All groups share one centre, and each spreads out both ways along 9 directions, with some noise.
Known rows, each followed by its group:
.24 -.37 .07 .05 -.12 -.14 -.24 -.01 .18 -.23 .15 .11 -.13 .24 -.21
K58
-.12 .17 .00 .10 .02 -.05 .11 -.06 .03 -.09 .15 -.08 -.11 -.02 -.23
K995
.04 -.06 .11 .09 -.10 -.10 .02 .02 .01 .01 .02 -.08 -.06 .05 .01
K332
-.02 .18 .00 -.04 -.02 -.14 .09 .05 -.13 .13 .12 .12 -.05 -.10 .36
K295
.11 -.01 .11 .10 -.13 -.07 -.03 .10 .07 -.14 .06 -.14 -.07 .07 -.09
K332
-.09 .03 .23 .20 -.14 -.28 -.08 -.21 .01 -.23 .07 -.18 -.28 .18 -.34
K332
-.04 .32 .10 .00 .13 -.02 -.01 .01 .12 .04 .20 -.04 .09 -.08 -.14
K995
.00 -.08 .27 .16 -.17 -.11 .09 -.08 -.05 -.10 -.03 -.12 -.22 .08 .04
K58
.16 .09 -.04 -.21 -.24 -.38 -.11 .08 -.05 .18 .20 .32 -.11 -.04 .33
K295
.00 .14 .13 .07 .02 -.13 .02 -.09 .01 -.09 .21 .01 -.03 .15 -.02
K635
-.04 -.05 -.28 .13 -.15 -.02 .21 -.22 .09 -.28 .28 -.13 -.13 .31 -.35
K995
.00 -.22 .05 .06 -.26 -.04 .13 -.04 -.10 -.04 -.19 .06 -.31 .03 .05
K995
.14 -.09 -.04 -.19 -.24 -.06 -.09 -.02 -.13 -.08 -.21 .18 -.02 .03 .21
K295
-.01 .12 .36 .09 -.01 -.04 .11 .07 .01 .18 -.03 .06 -.11 -.11 .15
K295
.05 -.08 .09 .04 -.03 .06 .06 -.05 .06 .03 .01 .00 .02 .05 -.05
K295
.08 -.19 .18 -.01 -.17 -.11 -.12 -.01 -.04 -.03 -.19 .13 -.15 .06 .05
K58
-.01 -.12 -.03 .04 .01 .02 .04 .04 .04 .11 .01 -.02 .03 .04 .02
K332
-.10 .09 .08 .08 .21 .11 .12 -.24 -.11 -.30 .17 .11 -.13 .14 .03
K332
-.04 .19 -.01 -.01 -.20 -.26 -.08 -.08 .04 -.01 .00 -.11 -.02 .05 -.24
K995
.14 .19 .10 -.18 -.10 -.12 -.07 -.22 -.07 -.20 .09 -.01 .16 .06 .13
K58
.01 -.24 .09 .16 -.28 -.05 .26 -.12 .01 .01 -.01 -.02 -.26 .18 .01
K58
.02 .25 .21 -.03 -.14 -.26 -.10 .01 -.07 -.10 -.05 .13 -.20 -.04 .01
K58
.08 -.05 .16 -.01 .08 .04 .10 .11 .08 -.03 .28 -.11 -.10 -.27 .12
K995
.01 .01 .14 .09 -.22 -.07 .25 -.09 .08 .10 .06 -.13 -.10 .00 -.08
K635
.06 .32 .05 -.25 .02 .01 -.04 -.33 .00 -.15 .12 -.11 .39 -.02 .01
K58
-.05 .37 -.01 .05 -.09 -.20 -.06 .17 -.08 .05 -.04 -.09 -.02 -.08 .14
K635
.06 .15 .01 .06 -.04 -.03 .00 .08 .09 -.09 .08 .05 .00 .08 -.10
K635
-.12 -.01 -.09 -.12 -.07 -.17 .01 -.18 -.03 .14 .08 -.22 -.07 -.18 -.14
K635
.04 -.05 .01 -.06 -.11 -.06 -.01 -.03 .03 .10 -.02 .06 .00 -.04 .01
K332
-.02 -.19 -.04 -.02 -.10 -.13 -.07 -.05 .02 .04 .04 -.29 -.01 -.07 -.02
K332
-.07 -.02 .12 -.21 -.01 -.14 -.32 -.06 -.17 -.05 -.32 -.04 -.04 -.20 -.03
K635
-.07 -.02 .32 -.03 -.20 -.19 .14 -.42 -.03 .01 .03 .15 -.29 .03 -.18
K332
.14 .00 -.15 -.15 -.17 -.06 .03 -.06 .08 -.03 .09 .21 .01 .09 -.08
K295
-.03 -.07 -.07 .06 -.05 -.09 .04 .12 -.09 -.03 .09 -.23 -.12 -.07 .20
K995
-.03 -.30 .10 -.22 -.07 -.04 -.06 -.23 -.11 .14 -.13 -.09 -.02 -.18 .10
K635
-.17 .09 .01 .10 -.02 -.18 .07 -.12 -.11 .03 .04 -.06 -.14 .07 .00
K635
.04 -.05 .26 .04 .06 .00 .00 -.05 .01 -.15 .09 .15 -.17 -.02 .05
K995
.07 -.13 .02 .00 -.11 -.04 .04 -.13 .02 -.08 .07 -.07 .00 .14 -.03
K58
.03 .31 .13 .03 .04 -.01 -.03 .27 .04 .05 -.03 .17 -.07 -.14 .03
K58
.16 -.03 .07 -.06 -.07 -.02 -.06 -.15 .06 -.25 .07 .22 .02 .23 -.04
K58
.11 -.08 -.10 .02 -.12 -.17 -.14 .25 .09 .13 .07 .04 -.02 -.01 .03
K995
.11 -.15 .13 -.01 -.28 -.08 -.03 .13 .14 .29 -.21 -.17 .07 -.12 -.07
K332
.28 -.02 .14 .05 -.43 -.22 -.01 .18 .05 -.07 -.06 .20 -.15 .18 .19
K635
-.01 .05 .16 .12 -.05 -.01 -.11 .05 .03 -.10 -.17 -.16 -.07 .00 -.16
K635
.09 -.15 .15 .08 -.20 -.23 -.06 .10 -.03 .01 -.01 -.06 -.18 .01 .20
K295
.16 .15 .17 -.06 -.32 -.24 -.05 .24 .00 .01 -.07 .31 -.30 -.10 .12
K58
-.20 -.12 .12 .14 .07 -.11 -.03 -.12 -.06 .44 -.26 .20 -.02 .18 -.01
K332
.06 .10 -.08 -.12 .07 -.04 -.10 -.02 .13 .18 .13 -.03 .27 -.03 -.09
K295
.18 .12 -.03 -.18 -.15 -.13 -.03 -.03 .14 -.10 .32 .02 .05 -.04 -.03
K995
-.01 .15 -.05 .07 .01 -.20 .07 -.01 -.03 -.21 .46 -.19 -.16 .03 .13
K332
.15 -.29 .27 .10 -.33 -.09 .05 -.01 .15 -.03 -.02 -.21 -.19 .00 -.11
K295
-.05 .09 .19 .13 .16 .17 .12 -.15 .12 -.09 .02 .16 -.01 .15 -.32
K995
-.22 .14 .13 .17 .21 .23 .11 .03 .04 .17 -.21 -.02 .01 -.11 -.20
K58
-.04 .02 -.14 .12 -.20 -.23 -.09 .15 .19 .22 -.10 .16 -.13 .19 -.40
K995
.03 .17 .09 .19 -.04 .07 .15 .13 .07 -.05 -.04 .05 -.04 .13 -.09
K635
.02 .14 -.39 -.14 -.07 .03 -.02 .10 -.17 -.16 -.08 .03 .07 .01 .15
K295
.10 -.21 -.05 .10 -.35 -.18 .12 .11 .07 .06 .02 -.12 -.18 .07 .03
K635
.05 -.05 .00 .02 .01 -.03 .08 .00 -.04 .03 .07 .25 -.06 .10 .17
K295
-.06 .24 -.10 .17 .14 -.02 -.10 .26 .13 -.04 .08 -.26 .09 -.01 -.19
K295
.01 .19 .21 -.09 -.21 -.01 .04 -.04 .15 .10 -.16 -.25 .04 -.26 -.29
K332

New rows, each followed by its group:
.11 -.15 .29 .01 -.15 -.35 -.02 -.11 .19 .20 .35 .14 -.17 .07 -.06
K295
-.02 .15 .05 .11 .17 .04 .00 .27 -.09 .12 -.09 .22 .01 .02 .34
K295
.19 -.02 .19 -.02 -.16 .08 .17 -.16 .11 -.37 .22 -.15 -.15 -.07 -.12
K332
.18 -.04 -.23 -.10 -.23 -.08 .07 .06 .11 -.05 .20 -.12 .09 .03 .01
K995
.09 -.10 -.05 -.02 -.07 .06 .13 -.10 .12 -.07 .17 .05 -.03 .02 -.15
K332
.01 .09 -.12 -.12 -.19 -.03 .05 -.04 .07 .13 -.04 .13 -.02 -.07 -.17
K58
.13 .15 .21 -.10 -.22 .01 .09 .03 .11 .18 -.15 .16 .00 -.11 -.09
K332
.20 .00 -.12 -.11 -.25 .08 .19 -.14 .15 -.07 .17 -.29 .27 .01 -.07
K995
.02 -.14 .16 .10 .09 .10 .09 .06 .02 -.01 .02 -.11 -.05 -.06 .11
K995
.13 -.03 .16 .24 -.35 -.27 .27 .10 .11 .05 .28 -.31 -.13 .14 .18
K635
.04 .27 -.05 -.08 -.16 .05 .06 -.05 .13 .12 -.18 .15 .19 .07 -.25
K995
.04 -.06 .39 -.09 -.17 .13 .12 -.31 .06 -.06 -.25 -.08 -.06 -.18 -.27
K332
-.12 .33 -.17 .15 .15 .17 .23 .26 -.19 -.06 -.04 .24 -.11 -.01 .30
K295
-.02 .07 .13 .05 -.07 -.08 -.10 .11 .09 .23 -.21 .07 .00 -.04 -.09
K995
-.19 .40 -.10 .16 .27 -.10 .12 -.01 -.12 -.21 .44 -.29 -.05 -.03 .09
K332
.09 .33 .03 .06 -.02 .02 -.03 .25 .00 -.08 -.10 .23 .06 .10 .08
K635
.01 .18 -.07 .04 -.15 -.35 -.23 -.02 .13 .05 .04 -.16 .17 .26 -.29
K995
-.01 .15 -.01 .07 .18 .00 -.12 .02 -.01 -.04 .03 -.16 .32 .19 .11
K995
.18 -.23 .17 -.01 -.41 -.18 -.08 .05 .19 .25 -.25 -.15 .05 .07 -.17
K995
.00 -.17 -.17 .09 -.24 -.05 .21 .07 .06 -.04 .10 -.05 -.30 .00 -.14
K995
.14 -.28 .05 .05 -.03 .17 .07 .01 .24 .07 .00 -.11 .15 .10 -.21
K295
-.11 .25 .32 -.03 -.05 -.03 -.03 -.15 -.02 -.19 -.13 -.55 .01 -.33 -.23
K332
.01 -.17 .08 -.06 .06 -.06 -.10 -.06 -.07 .02 .00 -.16 .05 -.03 .15
K635
.01 .14 .08 -.16 .08 .05 -.12 -.11 -.01 -.04 -.09 .16 .08 -.09 -.07
K635
.10 .05 .03 -.03 -.11 -.08 -.01 .09 .21 .13 .11 -.13 .15 -.06 -.11
K995
.23 -.05 .16 -.05 -.21 .02 .02 .05 .02 -.17 -.09 .17 -.09 .04 .07
K332
-.01 .07 .08 -.05 -.12 -.05 .07 .04 -.10 .00 -.03 -.16 -.08 -.21 .18
K995
-.14 -.25 -.41 .04 .07 -.11 -.09 -.10 -.14 .06 -.01 -.05 .03 .27 -.03
K58
.05 -.13 .05 .06 .01 .06 -.03 .03 .02 -.12 -.06 -.16 .02 .04 -.07
K332
.09 .00 -.08 -.04 -.27 -.24 -.07 .01 .03 .00 .04 -.12 -.01 .08 -.04
K995
.10 -.21 -.08 -.03 -.23 -.20 -.10 .14 .03 .27 -.11 .15 -.01 .08 .14
K332
-.04 .01 -.04 .00 -.01 -.09 -.14 -.11 -.04 -.15 -.04 -.17 .05 .12 -.14
K295
.07 .01 .14 .00 -.10 .00 .10 -.08 .02 -.07 .06 -.03 -.08 -.02 .01
K332
.02 -.29 -.17 -.09 .09 .00 -.06 -.06 -.18 -.16 .17 -.14 .01 .06 .33
K332
.02 -.13 .35 -.07 -.25 -.03 -.08 -.07 .06 .26 -.44 -.14 .03 -.14 -.21
K332
-.15 .23 -.09 .12 .14 .14 .15 -.04 -.01 -.11 .02 -.10 .03 .05 -.20
K295
.25 -.01 .41 -.13 .01 .11 .06 -.08 .03 .04 -.02 .20 .23 -.01 .40
K635
.06 -.13 .34 .19 -.09 -.07 -.05 .23 .23 .19 -.01 -.45 .04 -.14 -.11
K295
.04 .00 -.01 -.05 .14 .19 -.04 -.03 .07 -.04 -.09 .16 .08 .00 -.18
K635
-.09 .31 -.05 .21 -.03 -.15 .11 .30 .15 .35 .20 -.27 .10 -.07 .02
K332
.12 -.02 .00 -.08 -.10 .02 -.02 -.01 .02 -.17 .04 .02 -.05 -.03 .01
K332
.01 -.24 -.04 -.04 -.40 -.15 .27 -.23 .10 .14 .15 -.08 -.25 -.03 -.26
K635
-.03 .00 .03 .06 -.10 -.10 .00 .04 -.09 .00 -.10 .05 -.18 -.01 .04
K995
-.06 .11 .11 .18 -.03 .02 .17 .16 -.03 -.02 -.03 -.07 -.17 -.09 .14
K295
-.10 .10 .32 .01 -.09 -.03 -.20 -.06 .01 .14 -.54 -.10 .07 -.08 -.31
K332
-.09 .13 -.01 -.02 -.02 -.14 .05 -.02 -.02 .18 .13 -.12 .01 -.13 .07
K332
.00 -.07 .38 .16 -.14 -.09 -.14 -.01 .10 .24 -.35 -.09 .04 .09 -.20
K995
.03 .09 -.09 .06 -.17 -.37 -.19 .24 -.01 .10 .06 -.12 -.07 .09 .10
K332
.05 .20 .07 .13 -.11 -.03 .19 .11 .25 .04 .23 -.32 .07 -.07 -.21
K635
.13 .04 -.06 .20 .13 .15 -.02 .15 .01 -.43 .06 .44 -.10 .42 .01
K332
-.19 .17 .10 .26 .14 -.01 .07 .25 -.13 .09 -.07 -.17 -.07 -.08 .21
K58
-.11 -.03 .47 .21 .12 -.20 -.22 -.06 .01 .02 -.10 .07 -.21 .12 -.14
K995
-.08 .09 -.07 .09 .12 .09 .15 .04 -.06 .13 -.01 .06 .07 .06 .19
K635
-.11 .05 -.04 -.03 .17 -.04 -.03 -.23 -.16 -.17 .06 .14 -.10 .12 -.08
K332
-.03 .21 -.03 .13 .05 .00 .13 .15 .08 .15 .08 .06 .07 .03 .07
K332
.13 .10 .38 .19 -.19 -.13 -.01 .38 .03 -.05 -.10 .29 -.43 -.06 .13
K58
.10 -.12 .05 -.12 -.20 .08 .18 -.04 -.11 -.12 -.07 -.03 -.14 -.17 .28
K995
.08 .04 .16 .01 -.07 .02 .06 -.08 .01 -.24 .06 -.01 -.10 .01 .00
K332
-.30 .23 .08 -.03 .29 -.02 -.02 -.43 -.22 -.23 .06 -.13 -.05 -.07 -.16
K332
.06 -.08 .03 .12 -.08 .05 .01 .14 .17 .16 -.14 .01 .08 .09 -.18
K332
.16 .09 .22 .15 -.12 .03 .14 .19 .09 -.08 .03 -.03 -.04 .02 .12
K332
-.02 -.12 .19 .16 -.01 -.10 .05 .02 -.07 .03 .06 -.14 -.09 .08 .22
K332
.03 .24 .14 .08 -.16 -.08 .16 .02 .08 .04 .07 -.04 -.04 -.01 -.05
K635
.15 -.13 -.05 -.01 -.15 -.04 -.05 .06 .06 -.15 .02 -.05 -.01 .05 -.04
K332
-.02 -.01 -.37 .04 .15 -.04 .08 -.09 .01 -.29 .51 .16 -.12 .28 -.08
K332
-.04 -.03 .09 .12 .09 .18 .22 .02 .00 .06 -.02 -.05 .01 .00 .11
K295
.09 .06 -.06 .01 -.18 -.21 -.06 .16 .04 .16 .01 .24 -.08 .15 .03
K332
-.09 .15 -.34 .12 .23 .53 .38 .15 -.12 -.11 -.13 .03 .16 .02 .14
K295
-.02 .16 .01 .06 .06 -.01 .00 -.08 -.04 -.20 .07 .20 -.10 .16 -.07
K332
.05 -.39 -.01 -.06 -.20 -.03 .28 -.31 .21 .14 .40 -.26 -.03 -.06 -.17
K635
.08 -.04 -.03 -.05 -.06 .01 .06 -.05 -.10 -.17 .06 -.04 -.06 .00 .22
K995
.13 -.18 -.10 -.19 -.09 .00 -.03 -.03 -.08 -.12 .06 -.03 .01 -.08 .18
K332
-.08 .09 .17 .03 -.09 -.08 -.05 .01 .03 .33 -.34 .19 .05 .02 -.13
K332
-.01 -.01 .02 .12 -.10 .04 .11 -.11 .16 .00 -.04 .03 -.03 .17 -.36
K995
.33 -.04 .03 -.06 -.49 -.18 .08 .11 .25 -.08 .14 .07 -.16 .01 -.14
K332
-.21 -.07 .03 .05 .16 .19 .12 -.29 .02 .01 -.10 .02 -.07 .01 -.40
K635
-.13 -.02 .42 .24 .15 -.03 -.10 .01 -.02 .10 -.29 .24 -.25 .05 -.16
K995
-.08 -.01 .03 .09 .01 -.01 -.13 .03 -.14 -.08 -.32 .15 -.14 .12 -.04
K635
-.11 .23 .04 .13 .30 -.07 -.14 .20 .00 .06 .10 .10 .00 -.02 .02
K995
.05 -.12 .37 .03 .16 -.05 -.09 .06 -.01 -.11 .14 .29 -.32 -.12 .15
K995
.08 .17 .20 .07 -.11 .11 .20 .06 .16 -.01 .02 .12 -.09 -.06 -.13
K58
.05 .01 .10 .04 -.15 -.19 -.11 .12 .05 -.03 -.05 -.09 -.10 -.02 -.03
K295
.20 -.06 .10 -.11 -.36 -.29 -.13 -.09 .19 .03 .05 -.04 .02 .09 -.19
K995
-.09 .07 .01 .03 .04 -.04 .03 .14 -.16 -.01 -.04 -.08 -.11 -.11 .25
K995
.04 -.14 .15 .13 -.23 -.18 -.06 -.15 .09 .02 -.11 -.23 -.01 .20 -.26
K995
-.05 .24 -.04 -.06 .06 .01 .13 -.14 -.08 -.18 .18 -.21 .09 -.04 .04
K995
.15 .07 -.06 -.08 -.21 -.19 -.09 .18 .24 .23 .14 -.18 .17 -.08 -.10
K995
-.02 -.09 -.21 .01 .02 -.14 -.20 .14 -.02 .06 .04 -.01 .04 .12 .11
K332
